The rows come from 4 hidden closed curves, with some noise, and rows from the same curve form a group. Each curve winds through 8 dimensions. The rows are also pushed far along 5 directions, which tell nothing about the answers.
In the rows, zero is written as 128.
Known rows, each followed by its group:
[107 160 116 164 107 116 103 113  62 137 115 195 155  90 175 152 135 121
 153  71 181]  pagu
[157 105 119 106 144 178 162 141 183 120  99 111  90 141 114  91 113  84
 123 186 108]  badoz
[149 139 158 160 140  84 113 140 123 148 126 133 140 139 113 132 128 151
 134 121 117]  pagu
[136 126 151 114 126 152 135 148 144 135 162 121 101 141 134 119 122 129
 117 160 105]  badoz
[127 169 147 131  77  98  87 158 106 163 197  99 126 100  90 133 112 163
 126 115  88]  badoz
[147 127 148 150 133  95 128 148 147 146 178 136 133 147 145 142 105 118
 131  71  93]  badoz
[176 144 142 160 165 128 132 153 130 127 118 176 115 145 123 118  98  95
 146  73 110]  pagu
[128 137 114 104 139 105 119 121 141 101 109 149 152 151 148 123  80  93
 144 123 140]  Vuri
[108 116  80 103 120 187 180  82 156 112  93  92 137 127 120 126  95 142
 134 158 160]  Vuri
[133 113 130 110 154 130 134 105 129 100  83 140 127 153 135 117 122 113
 138 172 140]  pagu
[135 121 113  87 110 149 178 116 180 141  92  67 122 169 120 119  80 124
 122 204 132]  Sot
[108  97 120 149 144 105 106 117 118 144 118 160 140  70 124 105 181 139
 138 100 117]  Sot
[143 170 163 125 130 111 114 172 121 132 135 183 129 142 150 133 106 121
 129 110 129]  Sot
[126 138 119 119 138 100 151 115 149 129  72 144 161 149 145 126  85 131
 137 133 166]  Sot
[111 122 142 129  89 111  93 139 121 152 183 109 114  94 133 120 148 133
 120 157 108]  Vuri
[ 88  83 112 135 143 120  92 129 105 119 179 105 140 120 172 153 230 111
  97 100 138]  pagu
[138  72 111 116 149 167 140 118 177 112 165  55  92 134  94  97 136 111
 109 171  86]  Sot
[133 107 155 135 166 101  95 146  96 111 155 141 113 119 112 127 197 125
 118  99  77]  badoz
[114 115 139 113 112 123 149  98  99 128 137 138 126 155 179 161 127 124
 138 129 129]  badoz
[136 130 118 136 119 156 147 139 158 126 106 139 106 101 126 102 109 109
 117 143 151]  Vuri
[126 160 169 114 114  89 115 155 135 151 175 124 145 157 130 137  88 173
 121 131 113]  Vuri
[147  73 139 152 196 122 121 117 105  88 134 117 114 178 141 150 205  93
 114 102 110]  pagu
[119 114 142 132 170 103 101 126 104 115 128 163 143 126 132 123 162 142
 130 102 126]  pagu
[ 93 113 106 121  61 169 144  62  95 150 115 108 110  67 121 118 125 162
 146 193 150]  pagu
[161  91 137 180 200 134 116 126 116  95 113 173 111 124 117 120 188  97
 139  76 104]  pagu
[110 129 105 117 115 142 149 114 101 112  87 134 126 108 130 146 160 126
 119 112 149]  Vuri
[103 139 107 102  91 106 127 121 105 146 143  93 151 121 137 158 136 133
 135 122 108]  pagu
[174 126 139 137 166 109 116 158 160  97 148 115 112 150  93 110  98  88
 129 110  73]  badoz
[148 105 148 143 154 135 124 143 120 116 124 125  92 112 104 113 184 121
 114 155  93]  Vuri
[106 112 129 136 161 130 108 144 101  89 146 164 121  92 134 134 200 129
  99  66 132]  Sot
[122 102 148 146 120 114 106  92 107 131 152 109 123 116 106 129 153 161
 142 156 105]  pagu
[148 139 119 135 162 137 121 128 122 128 111 164 141 145 130 121 111 106
 162  96 119]  Sot
[126 145 136 145 138 119 131 145 162 161 104 163 144  93  99  87  98 181
 126 108 153]  pagu
[143 133 144 134 168 134 112 158 126 105 125 155 118 127 122 114 148 118
 121 130 121]  Sot
[164 105 148 172 178  96  86 145 147 116 139 143 118 112  92  89 142 109
 136 121  89]  badoz
[147 143 132 109 101 135 159  95 149 143  99 125 132 176 129 126  36 127
 161 166 138]  Vuri
[109 105 121 144 138 139 129 102 107 145 107 104 122  61  58  99 182 205
 122 140 116]  Sot
[138 130 119 125 133 119  99 129 130 129 156 125 139 143 140 120  99  92
 154 134 105]  badoz
[121 102 165 148 141  88  88 157 120 140 214  87 120 135 125 142 194 154
  91 116  91]  Vuri
[194 156 131 181 189 158 168 158 211 125  55 184 130 137  81  77  41 127
 145  96 153]  Vuri
[128 157 143 121 139  94  91 152 112 121 156 135 153 149 141 140 115 129
 133 129 122]  Sot
[104 156 119 101 122 115 141 138 115 115 110 155 159 153 172 166 123 122
 118  82 167]  Vuri
[134 145 143 144 118 137 133 134 124 138  94 164 119 101 127 117 127 137
 134 152 146]  Vuri
[158 132 162 116 157  79 120 173 138 131 168 139 134 207 168 159 121  83
 123  82  81]  badoz
[122 170 144 115  95  96 112 145 133 170 146 151 144  83  82 105  79 182
 153 110  85]  pagu
[103 131 129 101  89  91 124 126  96 162 172  66 144 142 140 168 152 150
 124 139  91]  pagu
[124 128 129 152 130 160 119 146 127 140 143 162 110  68 121 103 155 136
 128 118 124]  badoz
[145 152 169 120 110 130 117 167 154 170 204 103 111 152 112 116  82 161
 122 151  87]  badoz
[134 161 116 106 108 104 146 137 154 133 108 103 156 169 134 145  68 119
 127 131 147]  Sot
[138 139 141 167 189 102  61 185 122 115 165 167 152 117 134 120 179 112
 125  78 115]  Sot
[139 124 105 120 160 169 134 126 157 108 104 122 125 126 110  98 112 114
 137 165 131]  Sot
[100 119 139 106 100 151 133 117 115 140 162 118 112 112 145 132 142 155
 121 168 123]  badoz
[120  94 116 128 139 123 126  98  90 103 124 116 126 153 152 159 183  99
 123 107 131]  Vuri
[129 109 100 134 150 148 123 112 136 126 122 139 134 115 135 107 124 101
 150 121 124]  badoz
[137 126 118 156 124 145 131 124 129 129 138 124 115 102 110 119 121 129
 128 108 131]  Vuri
[122 136 144 161 125  94 102 118 110 135 110 179 152 122 159 134 134 130
 141 117 171]  Vuri
[138 102 108 130 159 124 131 119 130  80 143 115 129 162 159 153 135  67
 125  95 118]  badoz
[172 150 151 106 166 135 136 171 161 104 122 134 111 184 122 115  81  93
 124 155 106]  Sot
[118 131 146  95 105 106 109 148 112 133 193 111 116 130 119 140 137 136
 115 105  73]  Sot
[163 149 144 131 178 107 134 179 176 125 116 158 144 195 151 122  83  95
 116  90 144]  pagu

New rows, each followed by its group:
[ 97 121 107 130 106 164 124 115 133 153 134  99 134  82 115 113 153 169
 125 169 146]  Sot
[141 129 137 118 150  90 141 134 155 130 104 118 148 172 135 129  98 125
 124 136 131]  Sot
[160 145 125 146 137 138 152 146 172 100  89 128 118 137 100 117  87 112
 113 122 154]  badoz
[164 151 126 170 135 156 150 129 151 133  59 174 118 117 112  98  78 118
 145 131 178]  badoz
[109 142 120 121 109 121 133 117 124 163 148 142 157 128 146 136  95 153
 148  91 130]  badoz
[134 123 126 134 138 102 126 124 167 147 109 140 142 101  98  86  88 146
 145 132 114]  Sot
[143 155 166 125 131 104 124 152 137 140 136 145 130 146 121 124  93 154
 130 140 118]  Vuri
[137 138 120 144 131 151 112 127 132 148 139 129 136 125 123 113 107 130
 153 145 126]  Sot
[ 97 109 105 132 126 149 140 108 119 120  88 151 133  97 140 128 175 136
 114 111 180]  pagu
[117 145 113 102 108 148 118 135 131 139 146 131 138 136 160 128 104 106
 143 150 132]  badoz
[114  97 112 110 104 177 156  96 138 126 119 104 104 132 146 126 139 115
 123 178 146]  pagu
[ 88 108 105 113  76 156 132  70 120 128 132 104 132 102 139 135 130 146
 141 178 151]  pagu
[112  93 125 116 128 150 135 125 124 127 123 121 104 113 129 121 190 123
 104 137 130]  pagu
[129 147 113 132 111 127 115 128 111 117 134 109 139 125 129 151 132 108
 141 136 120]  Vuri
[144 133 133 169 140 134 132 107 130 137  96 165 139 128 125 121 105 141
 154 116 157]  Vuri
[112 117 107 115 106 135 125 108 136 124 147 101 139 130 139 141 126 116
 138 142 119]  pagu
[128 137 137 106 141 107 118 138 125 119 125 166 132 122 124 111 106 128
 135 105 112]  Vuri
[154 168 128  97 143 135 165 145 155 123  92 126 142 191 113 134  54 135
 133 120 136]  Sot
[141 138 130 115 147 139 136 152 115 121 100 181 113 139 158 122 130  82
 129 106 135]  pagu
[129 129 137 133 136 116 144 113 123 132 107 132 141 153 129 139 117 153
 129 117 149]  pagu
[127 137 154 113  93 116 114 148 117 148 175  96 111 134 131 140 141 132
 119 171  92]  Vuri
[132 154 110 117  82 119 140 110 139 128 106  92 135 121  97 129  69 135
 139 152 135]  Vuri
[147 139 130 125 143  93  86 156 105  94 176 100 136 175 151 167 146  65
 127 116  90]  Vuri
[123 146 131 119 104 132 139 133 106 161 155 141 129 134 159 148 111 130
 143 105 113]  pagu
[156 120 139 121 181 138 131 175 168  89 145 130 103 150 104 111 133 102
  98  98  98]  Sot
[ 92 121 119 108 103 128 133 125 115 139 139 106 127  88 110 133 170 169
 106 121 120]  Vuri
[138 109 110 122 160 172 133 138 148 129 133 129 115 130 126 102 136 102
 134 130 110]  badoz
[126 128 131 134 133 135 132 148 149 138 131 148 133 146 160 132 131 114
 117 112 152]  pagu
[142 126 109 119 131 140 141 123 159 110 118 122 136 162 147 137  98  83
 141 132 129]  pagu
[132 152 120 144 131 147 112 144 146 146 136 136 145 124 130 116 106 131
 143 140 145]  Sot
[136 120 134 150 124  95 119 138 161 131 141 115 137 138 139 131 121 108
 121 127 132]  badoz
[111 132 105 108 133 107 102 116 103  84 127 149 151 142 180 148 120  70
 138 112 151]  Vuri
[119 127 132 149 115 109  85 141  90 132 184 128 116  78 116 127 165 130
 122  89  96]  Vuri
[134 142 120 118 139 154 147 100  97 123  97 143 139 171 151 147 102 123
 155 135 153]  Sot
[138 159 166 139 144  94 118 160 137 170 138 168 149 133 104 114 101 187
 138  89 112]  Sot
[143 111 132 133 144 105 120 119 140 113 105 142 132 157 147 123 120  89
 135 139 140]  Vuri
[148 100 138 105 156 118 119 138 140 110 143 128 102 148 120 106 129  89
 127 129  76]  Vuri
[137 123 144 129 145  94 119 137 158 125 139 122 130 123 102 101  99 147
 123 134 108]  Sot
[100 117 136  64  70 125 121  87 125 137 159  67 120 133 108 119  95 162
 137 230  94]  pagu
[151 117 123 176 174 137  92 143 143 143 129 151 127  77  79  76 148 133
 151 113  96]  Sot
[152 137 141 151 150 141 143 125 162 113  79 155 122 138 115 103  86 132
 130 153 171]  badoz
[175  99 110 121 169 164 149 123 183 123  96  96  98 134  63  68  93  98
 151 173  70]  Sot
[122 198 127 106  82 132 167 106 143 174  68 141 161 109  74 106   4 226
 161 154 163]  Sot
[126 142 135 117 136  96 117 131 121 126 116 176 147 139 142 127 104 121
 142  89 132]  Vuri
[102  97 107 138 127 166 152  49  94 115  81 143 127  87 112 122 143 170
 152 137 158]  pagu
[142 134 104 173 142 131 124 127 125  99  73 165 125  76 109 108 133 101
 129  95 166]  Vuri
[133 143 121 141 154 118 106 150 106 126 107 186 132  93 133 105 135 107
 135  85 139]  pagu
[136 100 140 137 169  77  89 155 123 128 164 141 140 152 160 138 184  82
 127  82  85]  Sot
[160 165 139 129 149 128 126 139 116 132 122 158 146 197 156 146  73 102
 159 109 132]  Sot
[113 128 129  78 121 159 141 123 116 109 136 113 114 146 141 135 128 130
 121 172 122]  Sot
[161 150 138 138 175 134 108 186 172 123 144 140 134 156 117 107 113 106
 124 122 111]  Sot
[138 157 116 136  97 101 120 133 128 147 125 103 141 120 112 129  86 124
 140 129 125]  pagu
[121 157 132 117  76 114 139  91 162 150 110 115 147 113  96 102  18 185
 153 190 153]  badoz
[ 80 144 111  92  77 102 125 113  76 156 157 101 161 123 164 179 150 150
 135 115 117]  pagu
[113  84 116 141 132 149 109 102 108 126 133 141  99  54 105  89 182 127
 134 135 105]  Vuri
[158 116 114 137 132 169 167 132 181 113  90 116  86 108  94  82  88 100
 114 160 140]  Vuri
[140 125 124 141 175  86 129 139 141 109  83 164 162 166 171 139 129  85
 129  93 157]  Sot
[132 145 106 133 134 121 142 140 139 145  99 137 153 118 140 130 112 115
 142 113 133]  pagu
[146 124 148 136 158 120 138 155 177 156 122 129 122 123  87  84 107 164
 115 130 113]  pagu
[155 134 147 162 150 121 132 127 108 130 103 188 123 140 147 130 119 110
 148  92 137]  badoz
[117 102 130 152 186 124 123 153 123 103 117 164 127 103 133 125 213 129
  95  68 140]  Vuri
[140 148 151 139 132 110 110 160 104 123 136 152 122 130 144 147 158 111
 123 119 117]  Vuri
[113 130 129 128 121  79 116 125 138 152 122 130 159 114 130 121 117 150
 135 126 131]  Sot
